There are 5 ways to turn a row about zero (a turn may also mirror it). The second row of each pair is the first, turned, with some noise. The first 45 pairs use one turn. New pairs use 3 turns, one after the other, and a turn may come again.
In the rows, 128 means zero.
Known pairs, each followed by its turns in order:
[ 81 113 152 121 144 147  94 117]
[130 146  90  89 159 129 156 125]
fosi

[124 133 119 157 138 125 140 136]
[116 146 141 115 144 118 145 145]
vurul

[139 117 174 115 143 142 122  93]
[129 100 124 162  83 128 141 142]
vurul

[156 144 171 119 128  89 136 168]
[131 142 111 108 141 135 154  59]
monim

[104 136  43  87 143 158 162 140]
[107  69 122  76 193 163 103 120]
vurul

[ 86 137  42  83  68 153 137 175]
[187 163  77 138  78  63  78 158]
fosi

[133 115  91 158 110 100  92 122]
[119 142 175 145 126 144  83 113]
monim

[142 128 140  65 171 130 107 138]
[194 151 146 113 108 152 153 137]
Doguk

[144 151 148 131 140  96 139 115]
[100 132 156 139 134 156 119 107]
fosi

[128 125 137 148 164 103 180 157]
[111 147  59 122 100 159 123 121]
Doguk

[164 150  45 123 116 128 106  72]
[ 77  99 114 144  35 104 131 124]
foz

[135 147 152 130 131 137 146 122]
[131 141 115 128 139 119 160 130]
monim

[179 134 163 111 183 158 126 156]
[156  74 122 114 158 119 184 100]
monim

[206 169 125 115 153 140 141 165]
[118 105 145 200 120 179 103 169]
fosi

[ 78 163  90 126 154 137 131 108]
[140 121 124 147  94  97  92 176]
Doguk

[ 51 117 123 112 161 166 131 159]
[168 167  78 138 164 106 165 135]
fosi

[124 130 157 101 126 139  78  94]
[108 166 116 125 110 169 161 133]
foz

[165 115 135 138 140  84  93 111]
[142 148  87 156 125  85 149 116]
vurul

[102 146 115 136  91 104 127 145]
[108 109 119 115 142 136  89  91]
foz

[149 117 131 175 158  94 133 163]
[101  92 138 172 139 105 154 101]
fosi

[ 60 127 102 178 176 133 135 113]
[ 90 107  93 192 158 141  89 161]
monim

[136 169 117 112 147 165 138 145]
[151 167 137 144  97 114 106 113]
foz

[ 91 139 163 135  70 111  98 127]
[103  76 168 119 105 104 134  92]
Doguk

[ 76 147 172 126 102 148 174 150]
[137  74  89 133 101 115 108  73]
Doguk

[ 44  89 121 156 167 232 144 107]
[ 25  80 168 118 116 201 182 140]
vurul

[149 112 135 168 202 120  59 129]
[137  72 166 175 200 117 112  93]
monim

[136  82 145 143 126 157 125 111]
[132 115 152 123 128 148 156 167]
foz

[123 164 108 101 124 132 136  99]
[149 150 123 115 104 162 105 125]
fosi

[144 115  89 138 169 184 113  75]
[ 90  66 104 107 116 118 184 111]
vurul

[137 132 139  98 127  99 139 159]
[141 137 121 138 102 147 163 108]
Doguk

[145  88 187  37 118  74 163 176]
[129 145 105 230 222 138 148 132]
foz

[173 132 136 123 108 151 157 137]
[176 115 143  97 107 143 141 137]
vurul

[163  95 135 129 175  84 143 143]
[118 178  88  95 123 166 165 144]
Doguk

[119 169 121  83 159 109 141 146]
[124 108 110 122 150 116  80 169]
vurul

[134 159 113 155 140 123 115  85]
[120 127 118 103  84 121 152 102]
foz

[157 143 134 141 108 126  91 108]
[111 141 176 121 143 131 124 113]
Doguk

[ 80 184 124  95 174 101 116 120]
[ 77 112 121 145 150  95  64 157]
vurul

[177 119  91 113  86 141 186  79]
[124  78 178 192  70 131 146 117]
foz

[ 95 111 104  75 134 119 168 180]
[163 110  78 169 106 127 178 125]
Doguk

[174  74 114 110  98 118 134 157]
[162 121 150  79 110 175 114 108]
monim

[139 152  75 153 166  94  81 137]
[111  93  70 165 103 144 129  74]
fosi

[101 139 112 166 133 152 113 130]
[125 137  96 124 100 122 167 125]
fosi

[165 100 105 130 109 140 127 198]
[160  97 142 115  90 173 124  88]
monim

[127 108 148 145  54  73 100 141]
[150 200 135 111 110 131  78  87]
monim

[ 91 135 108 103 131  86 132 101]
[135 103  71 136 119 142 133  97]
foz

New pairs. What belongs after each?
[ 81 145 155 156 145 190 105 118]
[121 146 135  83 155  81 168  91]
fosi Doguk vurul

[169  93 188  61 156 128 130 125]
[135 104 157 104 198 196 108 151]
fosi monim monim

[113 138 116 117 125 101 101  88]
[131 149 132 120 157 132 147  84]
fosi Doguk monim

[ 77 158 133 143  82 114 107 160]
[143 191 178 137 139 134 124 104]
fosi Doguk vurul

[149 136 184 117 153 111 155  97]
[152 150 150 160 142 143  71 152]
Doguk monim vurul

[113 150 164 143  71 112 140  93]
[173 108 151  90  96 163 153 136]
foz foz vurul

[141 128 150  94 134 127 114 131]
[115 151 120 139 127 114 104 115]
fosi foz foz

[128 122 133 139 169  96 158 161]
[118 156 117 134  91 129 126  90]
Doguk foz vurul

[ 78  76 138 179 161  79 142 160]
[141 121  76 139 108 104 225 128]
foz fosi vurul

[156 140 111  78  98 117 121 135]
[150 113 135 123 176 119 159 145]
vurul fosi Doguk

[ 68 118 183 129 127  87 130 138]
[ 88 141 120 149  80 178 137  92]
vurul Doguk vurul

[129 146 113 113 114 135 165 151]
[120 167 146 155 142 122 147 146]
fosi monim monim

[106 101 114 111 198 153 117  99]
[120 148 199 130 155 134 144 167]
fosi fosi foz

[109 164 116 115 117 171 142 128]
[ 94 166 137 124 122 151 151 137]
Doguk vurul monim

[117 152 144 143 123  84 122 129]
[119 124 134 157  90 150 122 138]
fosi foz foz

[122 117  91 120  98 152 134 166]
[145 122 159 114 144 128 162  94]
vurul Doguk monim

[ 97 127 141 145  97 184 148 150]
[ 70 111 158 118  96 146  98 143]
fosi fosi Doguk

[137 155 138 189 152  79 145 136]
[ 92 169 102  98 116 113 174 158]
fosi fosi monim

[112  96 114 158 113 145  75 133]
[127 139  84  92 160  97 130 137]
foz fosi vurul

[158  58  89 182 117 152 128 174]
[184  99 146  99 174  92 191 158]
Doguk fosi vurul

[127 125 124 170 163 108 117 152]
[115 135 154 106 117  73 137 116]
vurul fosi vurul

[151 134  96 108 152 128 110 147]
[ 97 132 133 130 149  94 136 118]
foz vurul monim

[117 126 154 105 115  80 155 138]
[118 144  90 101 117 125  93 116]
monim monim monim

[150 126 143 147 124 173 143 157]
[148  81 111 149 125 149 107 129]
Doguk vurul foz

[ 92  94 147 128 106 160 136 131]
[147  90 128 138 141 168 140 154]
foz Doguk fosi

[177 114 155  95 135 171 162 219]
[ 70  88 145  75 103 216 139 110]
fosi Doguk vurul

[ 74 130 130 161 167 106  99  85]
[ 81 176 105 145 160 137 172 112]
vurul vurul fosi

[129 108 214 164 151 109 125 130]
[187 109  94 165 110 102 145  82]
fosi monim fosi

[153 114 176  52  85 137 107 152]
[140 117 103  48  98 178  81 132]
vurul Doguk Doguk

[143 122 141 142 152 170 122 177]
[ 94 120 172 138 123 109 151  92]
fosi fosi fosi

[ 94 136 101  84 161 121 137 148]
[146 113 126 104 136 120  74 160]
monim vurul Doguk

[ 57  64 165 119 122 141  71 125]
[149 202  59 166 137 111 111 136]
Doguk Doguk Doguk

[ 87 156 199 170 117 180 179 114]
[151 186 100 215 138 109 122  80]
monim foz vurul

[142 153  91  91 136  75 167 161]
[111 144 184 117  71 148 109 166]
monim foz foz

[116 125 119  40  92  84 139  92]
[209 121 166  85 154  86 128 120]
vurul fosi fosi

[149 137 145 154 180 130 159 150]
[ 79 149 135 147  87 128 159 125]
foz fosi vurul

[138  93 155  97 112  74 120 154]
[163 153 104 115 143  95 107 177]
fosi fosi Doguk

[143  92 123 147 127 161  99  89]
[145 132 150 137 160 174 116 167]
foz Doguk monim

[132 150 125 152 170 136  89 161]
[107  84 160 161 130 108 156 111]
fosi fosi foz

[122 164  89 103 196 101  93 155]
[177 160 130 153 125 180  82  92]
fosi foz vurul

[129 150 109 133  73 123 128 157]
[143 128 131 180 132 141 146 165]
Doguk foz foz

[204 136 130 161 148 123 133 174]
[122 133 106 114 173 144 123  45]
monim foz Doguk

[142 147 143 151  98 166  57  99]
[166 175 183 108 172 152 110 127]
foz Doguk monim

[134 111 127 119 111  89 110  86]
[154 114 155 134 140 112 120  86]
Doguk Doguk vurul

[123 171 115  98 105  93 159  63]
[ 81 168 135 187 115 177 146 128]
vurul vurul monim

[114  83 150 129 125 134 184 198]
[155 150 124  84 144  47 153 131]
monim Doguk foz

[151 106 118 108  81 105  60 136]
[140 142 138 171  71 153  93  89]
foz fosi fosi

[141  80 123 125  92 122 161 140]
[125 102 142 181 159 129 124 142]
vurul vurul foz

[159 135 120  61  96 145 169 143]
[118  82 150 175  72 132  98 136]
vurul vurul foz

[123 102 113 150  85 128  87  95]
[109 122  94  81  96 148 147 124]
foz foz vurul

